Every row belongs to one group in each of 4 separate groupings. Each group adds its own fixed numbers to the row, and there is some noise. The rows also spread widely along 12 directions, which tell nothing about the answers.
(in the rows, 128 means zero)
Some rows, each with its group in each grouping after it:
[164 121 159  99 154 109 154 123 126 136 128 140  80 128 138 102 103 123
  61 113 129  75 154 134 156 186  77 123 135 135 161 109 193 131 143 163
 182 149 162 134 153]  j_688 j_935 setas j_991
[170 162 130 107 150  96 119 137 114 165 100 110 104  89 153 113 160 185
  89  84 182 125 144 113 164 222  29 144 160 149 119 132 157  99 181 167
 136 151 152 149 125]  j_591 j_996 vamuz j_252
[115 124 135 154 129 116 101 179 120 213 203 161 152 160 119 116  90 126
  95  66 127  54 215  73 122 200  88  86 154  63  84 129 166 166 180 139
 141 175 159  99 165]  j_688 j_996 Sis j_252
[104 127 119  98 121 135 115 131  94 127 152 137 135 173 106 139  91  92
 100 129 123 110 169 131 127 117 109 119 108 130 167 134 147 175 115 135
 159 117 154 110 117]  j_237 j_600 muge j_928
[119 112 136 126 111 145 106 144 100  90 151 154 148 172  61 182  74  88
 187 159 114 129 120 111 111  95 150 154 100 106 198 116 144 159  86 141
 131 120 110  99 121]  j_591 j_600 Sis j_755
[ 89 121 107 126 153  99  85 161  88 188 133 126 174 128 122 121 144 157
 109 103 159 169 169  42 130 162  40 119 176 115  99 164 121 116 193 111
 104 135 212 127 140]  j_400 j_935 muge j_928
[150 144 125  74 151 127 123 128 119 107 125 114 113  94 133 122 133 133
 119 144 149 133 128 126 162 160  73 137 138 175 165 108 151 114 147 145
 149 139 116 130 115]  j_237 j_600 setas j_297
[113  98 108 115 132 131 138 105 112 119 132 117 113 111 102 123 110 127
 104 134 121 135 145 138 127 140  90 118 115 155 140 141 130 131 111 124
 124 120 170 170 105]  j_400 j_996 vamuz j_755
[101 106 122  77 131 160 140 125 131 105 147 106 118 118 104 122 101  88
 121 145 120 127 173 133 120 148 105 119 138 141 160 120 147 155 107 105
 116 133 167 161 118]  j_688 j_600 Sis j_991
[102 137 147  87 119 129 162 124 151 147 122 110 104 137 148 126 116  90
 139 117 124  91 148 149 119 136 147 104 152 157 164  97 156 160  85 111
 171 134 135 119 126]  j_688 j_600 muge j_297
[ 76 122 128  88  98 171 127 127 117  90 146 127 115 147  97 136  78  60
 144 150  98 147 165 121 132 113 106 107 133 130 150 130 150 170  82 102
 142 107 154 116 120]  j_688 j_935 Sis j_297
[176 132 159 138 144 128 117 149 145 117 164 155 119 102 118 123  82  94
 148 126 134  88 125  89 149 166  77  96 141 121 156  70 220 125 153 136
 157 152  78  96 152]  j_591 j_996 muge j_252
[141 106 149  89 134 142 179  96 153 146  97  88 119 115 125 137 117  98
 141 144 152  99 149 160 115 183 104 133 150 179 181  93 169 150  78 122
 134 132 163 203 114]  j_400 j_996 vamuz j_928
[146 143 120  97 108 151 131 121  99 103 162 128  59 116  98 133  95 119
  99 128 115 120 164 173 145 170 104 140  87 136 120 139 135 162  97 183
 119 141  97 145 113]  j_400 j_996 vamuz j_252
[118 120 145 115 125 112 162 121 144 161 116 119 109 135 127 142 120 125
 156 117 126 103 134 149 104 146 150 127 151 147 153 109 129 146  84 130
 142 142 142 137 117]  j_591 j_600 vamuz j_755
[ 74 104 106 122 117 137 118 136 133 164 156 110 197 133 112 139 111  94
 137 107 159 117 165 117  98 131 116 101 111 132 145 130 139 156 114  77
 124 133 167 163  95]  j_400 j_996 muge j_755
[159 114 172 126 166  91 142 127 164 100 113 127  89  41 151 103 122 108
 110 114 142 120 116  91 146 173  76 114 152 145 152  94 211  97 139  94
 161 137 133 117 159]  j_400 j_600 vamuz j_297
[109 124 134 106 117 146 139 146 117 158 165 126  94 134  90 140 100 114
 158 134 103 126 170 123 112 164 133 129 166 114 105 136 106 164 102 159
  84 162 125 128 138]  j_688 j_996 vamuz j_991
[ 71 107  99 105 128 141 103 157 132 107 203 114  97  48 123 105 120  95
  82 111 135 164 193 119 114 163  95 110  92 107  77 166 122 141 134  86
  75 160 132 123 122]  j_237 j_996 vamuz j_928
[116 122 157 132 124 105 125 159 130 149 147 150 121 122 119 146 107  99
 148 110 130 106 140  98 117 153 133 136 129  91 145 122 159 136 112 139
 139 153 124  89 154]  j_591 j_996 setas j_297
[140 149 116  93  97 176 151 110 129 120 137 115 104 145  86 150 101 130
 190 160 102 136 129 155 137 143 127 115 168 177 132  87 115 158  98 172
 110 139  76 150  97]  j_688 j_600 Sis j_252
[106  93 112 109 129 143 133 128 107 134 161 112 134 130  98 146 107 103
 102 124 139 105 173 150 108 163 131 144  79 116 164 142 140 153 100 141
 108 143 178 190 119]  j_688 j_996 Sis j_297
[152  94 142 142 130 115 161 104 165 106 120 113 113  51 117 141 116 107
 127 111 157 129 109 162 108 171 128 128  80 134 166 106 178 114  89 124
 105 141 127 199 114]  j_688 j_996 vamuz j_252
[165 111 138  97 170 122 152 102 102 141 150 138  73 158 116 104 102 142
  87 163  91  65 162 128 158 164  71 114 172 173 154  94 155 140 141 180
 177 144 147 126 149]  j_237 j_996 vamuz j_928
[102 118  79 154 139 133  83 116 107  74 192 148 170 111  81 122 106 128
 106 134 125 165  97  95 148  58  93  83  89 147 148 123 142 109 173  88
 147 117 113  96  74]  j_237 j_935 Sis j_991
[133 122  68 144 126 143  87 125  80 135 174 132 198 150  66 162 107 161
 138 142 147 147 111 113 132 110  94 122 100 148 148 126 112 123 162 153
 106 134 119 159  65]  j_688 j_996 Sis j_755
[126 133 125 141 121 117 119 137 103 181 139 142 169 179 105 159 104 126
 135 100 146  85 146 104 122 143 113 125 133 105 159 123 158 150 129 154
 163 134 157 129 120]  j_591 j_996 Sis j_297
[143 110 117 155 110 122 161 103 126 178  97 130 170 142  88 161 111 154
 193 141 131 148  91 115 109 145 101 115 167 152 132 106 118 119 119 172
 105 124 144 183  99]  j_591 j_996 setas j_755
[124 131 106 111 141 140 107 140  83 158 167 139 145 160  90 140 109 139
 141 152 123 140 152  91 138 142  76 119 164 140 122 125 118 140 162 161
 112 146 136 119 128]  j_237 j_935 muge j_928
[159 182 134 114 144  96  88 165 110 159 150 128  99 109 134 145 160 176
 155 107 170 130 112 101 151 162 120 167 157 145 128 115 120 108 163 171
 128 181  37  48 117]  j_591 j_996 vamuz j_928
[129  97 119 169 142 106 120 117  87 138 127 166 151 162  69 150 100 148
 159 156  88 142  94  61 132  97  96 113 167 125 147 117 136 112 144 162
 140 114 159 111 139]  j_688 j_996 Sis j_297
[ 70 115  72 131 115 132 116 151 108 182 209 121 149 133 116 121 115 124
  73  75 134 109 200 152  89 151 135  96  77 103  83 168  96 174 136 128
  98 155 168 167 100]  j_591 j_600 muge j_252

New rows. What belongs after each?
[106 142 159 139  87 116 153 125 149 148 102 142 107 123 133 142  96  82
 152  89 126 126 134 119 116 142 115 103 153 104 125 127 172 158  79 117
 161 114 135 107 127]  j_591 j_996 vamuz j_297
[ 83  94 126 154 144  76 138 139 121 213 139 141 161 168 127 131 126 139
 119  83 129  83 151 100  88 126 143 102 149 108 138 129 125 145 134 118
 154 140 198 116 138]  j_591 j_600 muge j_755
[ 80 137 102 133  75 156 123 135 137 126 159 123 143 122 102 154  99  92
 161 110 137 165 144 134  99 124 144 107 120 119 106 135 122 168  98 110
 103 132 105 125  83]  j_591 j_600 Sis j_928
[128 158 116 106 145 119 106 151 114 172 150 120 139 130 132 129 143 165
 140 115 151 121 142  95 154 158  95 125 177 152 125 108 129 120 176 138
 138 165 118 102 118]  j_688 j_935 Sis j_297
[146 140 120 127 107 127 146 107 117 160 128 130 140 162 108 153 104 129
 133 110 140  93 124 167 124 136 134 116 110 149 164 107 150 156 101 171
 153 131 118 162  95]  j_688 j_996 muge j_252
[ 89  95 141 137 117 116 141 134 130 133 144 143 117 133  94 157 102  93
 164 132 103 119 126 117 103 109 168 131 118 111 153 126 130 145  74 127
 132 136 128 113 135]  j_400 j_996 setas j_297
[128 128 123 157 121 120 123 143 145 155 168 138 148  89 109 145 114 123
 163 112 144 126 113  98 123 145 129 105 127 126 111 108 143 119 135 130
 117 158  77 121 112]  j_400 j_996 setas j_297
[120 138 150 126 110  95 129 124 117 123  81 147 126 142 116 156 121 117
 150 116 143 148 101 104 139 112 110 148 136 127 173 125 152 124 111 141
 170 113 126  79 122]  j_237 j_996 setas j_928
[ 97  96 122 113 161 103 126 113 129  80 130 120 110  66 131 112 132 110
  83 124 134 155 123 119 136 115  88 120  92 147 168 136 164 102 125  76
 147 114 173 133 122]  j_237 j_935 vamuz j_297
[137 112 116 118 140 122 161  97 128 123 119 123 100  83 117 121 132 149
 123 146 120 158 107 137 144 152  80 113 147 169 124 116 132 101 132 152
 122 134 140 174 118]  j_237 j_935 setas j_297
[143  94 131 142 160  86 134 145 136 159 161 136 109  77 131 111 142 155
  81  92 146  97 150 119 126 193 100 126 107 114 113 127 149 103 164 153
 117 179 143 153 155]  j_237 j_996 setas j_252
[ 86  96  96 132 147  90 126 116  94 114 160 135  67 112 102 115 148 170
 100 126  79 148 112 133 119  83 157 122 108 153 117 143  76 115 122 147
 122 137 126 102 126]  j_400 j_600 muge j_252
[152 164 103 104 159 101 114 122 110 172 125 101 143 113 140 131 180 194
 139 121 183 130 111 115 155 155  90 144 173 200 143 102 110  97 178 152
 133 165  93 117  88]  j_237 j_996 vamuz j_928
[ 81 106 113 138  98 131 150 110 114 156 136 137 126 161  95 141  96 108
 131 117  89 126 167 133 104 118 117  92 139 115 112 146 112 169  90 133
 128 110 181 150 120]  j_237 j_996 vamuz j_252
[161 114 122 107 119 171 161  91  90 159 113 125 151 187  70 166  83 121
 180 187 117 125 140 137 128 163  75 127 175 171 165 100 133 162 102 204
 110 121 152 203 119]  j_237 j_996 muge j_928
[124 131 129  74 120 146 133 137 105 101 147 135  39 128 111 113 103 127
 115 145  94 135 169 136 143 169  92 138 151 140 117 131 121 151 117 167
 128 147 125 103 142]  j_591 j_600 Sis j_755
[189 139 180 133 119 114 161 120 128 128 126 169  47 125 112 138  78 115
 137 133 102 101 131 124 148 184  97 124 165 119 131 100 186 148 108 199
 160 146  84  92 168]  j_237 j_996 vamuz j_928
[144 132 137  95 128 136 133 144 134  98 150 122  55  57 119 132 118 126
 134 128 136 160 136 146 137 186 112 149 117 129 116 128 138 124 113 149
  83 167  85 132 133]  j_688 j_935 vamuz j_755
[ 78  96  99 103 135 112 130 112 106 108 128 128 110 126 121 100 126 132
  80 129 108 143 142 125 142 100  82 108 114 159 143 143 121 120 131 110
 160 111 183 117 108]  j_237 j_996 setas j_755
[123 123 150 133 126  92 134 152 112 158 148 149  74 146 112 148 120 131
 142 102 117  96 138 131 109 148 162 150 121  96 137 126 129 147 102 178
 133 166 112  87 165]  j_591 j_996 muge j_252
[114  95 146 159 132  97 145 132 139 153 156 144 116 131 103 151 116 114
 157 111 119  84 116 136  92 117 196 128 100 118 161 100 144 141  86 135
 138 160 104 115 144]  j_400 j_996 muge j_252
[146 110 104 118 138 140 112 132  85 140 168 140 148 148  88 135  92 139
 100 139 128 106 154 115 146 159  66 126 107 137 141 131 137 140 155 173
 132 141 147 158 112]  j_400 j_996 setas j_755
[ 93 136 101 123 147 101  92 128  79 117 134 145 125 154 101 128 136 169
 139 144  93 157  97  76 155  64  99 122 167 159 143 128 100 107 162 136
 165 113 133  53 111]  j_591 j_600 Sis j_297
[141 114 149 120 119 143 148 124 126 140 128 136 119 151  94 141  90 107
 158 134 115 100 158 118 129 167  98 118 161 129 145 100 165 156 107 154
 141 136 146 152 144]  j_400 j_996 Sis j_252
[149 141 132 128 113 137 145 130 131 163 150 148 128 134 123 112  85 115
  99 106 129  95 165 117 149 187  58  84 154 117 103 119 176 153 154 158
 157 143 136 139 127]  j_237 j_996 setas j_991
[110 128  84 100 130 126 108 120  91 123 162 118 128 132 121 123 120 126
  61 108 147 132 153 152 130 130  97 124  75 147 146 152 127 148 135 141
 134 126 155 147  85]  j_591 j_600 muge j_928
[103 106 133 113 110 143 164 110 145 102 132 124  78  75 129 112  95  71
  95 115 117 139 152 157 119 160 100  97 102 127 124 135 177 152  79 107
 134 118 168 175 130]  j_400 j_935 muge j_297
[106 103 121 180 129  87  88 173 113 163 183 166 177 128  88 173 111 137
 158  99 144 117 108  85  98 106 177 140  82  78 145 135 122 122 140 137
 112 168  94  76 126]  j_688 j_996 setas j_755
[110 105  85 140 119 139 125 118 101 125 181 137 129 130  76 138 102 134
 119 139 109 144 125 136 116 111 124 112  92 134 118 142 101 135 126 160
 101 139 119 150  91]  j_591 j_996 setas j_991
[115  73 148  95 132 138 200 120 145 152 147 120  39  98 120 114 102 109
 117 143  78 107 184 163  96 206 144 121 151 125 101 126 119 154  77 172
  91 164 171 195 176]  j_688 j_600 setas j_297
[205 168 137 116  94 138 160 111 145 146  97 113 127  90 124 156 117 136
 146 106 193 132 103 159 146 214  81 142 126 155 138 102 178 127 120 194
 125 150  77 200  85]  j_400 j_996 setas j_991
[114  88 125 131 124 122 155 122 143 144 127 113 133  76 113 148 120 110
 133 119 147 143 130 134 101 173 121 133 101 121 138 133 144 119 100 134
  88 145 165 202 122]  j_688 j_996 setas j_297
[130 141 117 114  86 173 143 139 125 149 169 132 120 129  88 155  84 101
 186 143 116 139 151 134 121 169 115 116 146 126  95 122 121 164  98 176
  87 153  84 151 111]  j_591 j_996 setas j_297
[138 157 106  86 134 139 119 118  94 115 140 125  79 145 100 127 132 174
 155 167 104 153 115 114 162 118  99 130 196 200 122 100  92 125 148 174
 140 144  73  80 105]  j_400 j_600 Sis j_928
[147 149 129 137 122 120 134 146 115 199 171 143 105 143 117 135 107 145
 135 103 118  88 163 114 129 186 109 108 166 112  86 125 129 152 139 183
 130 168 109 114 136]  j_591 j_996 vamuz j_297
[108  88  65 131 136 178 112 100  87 112 180 119 186 132  55 142  89 119
 146 186 107 162 135 106 126 112  62  93 125 166 139 122 117 129 146 126
  87 109 167 205  77]  j_591 j_996 Sis j_297
[105 108 105 124 116 128 145 114 132 160 157 109 160 125 117 148 123 103
 110 106 167 106 152 170  95 144 147 120  74 139 158 125 137 156  99 122
 120 150 142 184  88]  j_237 j_996 muge j_928
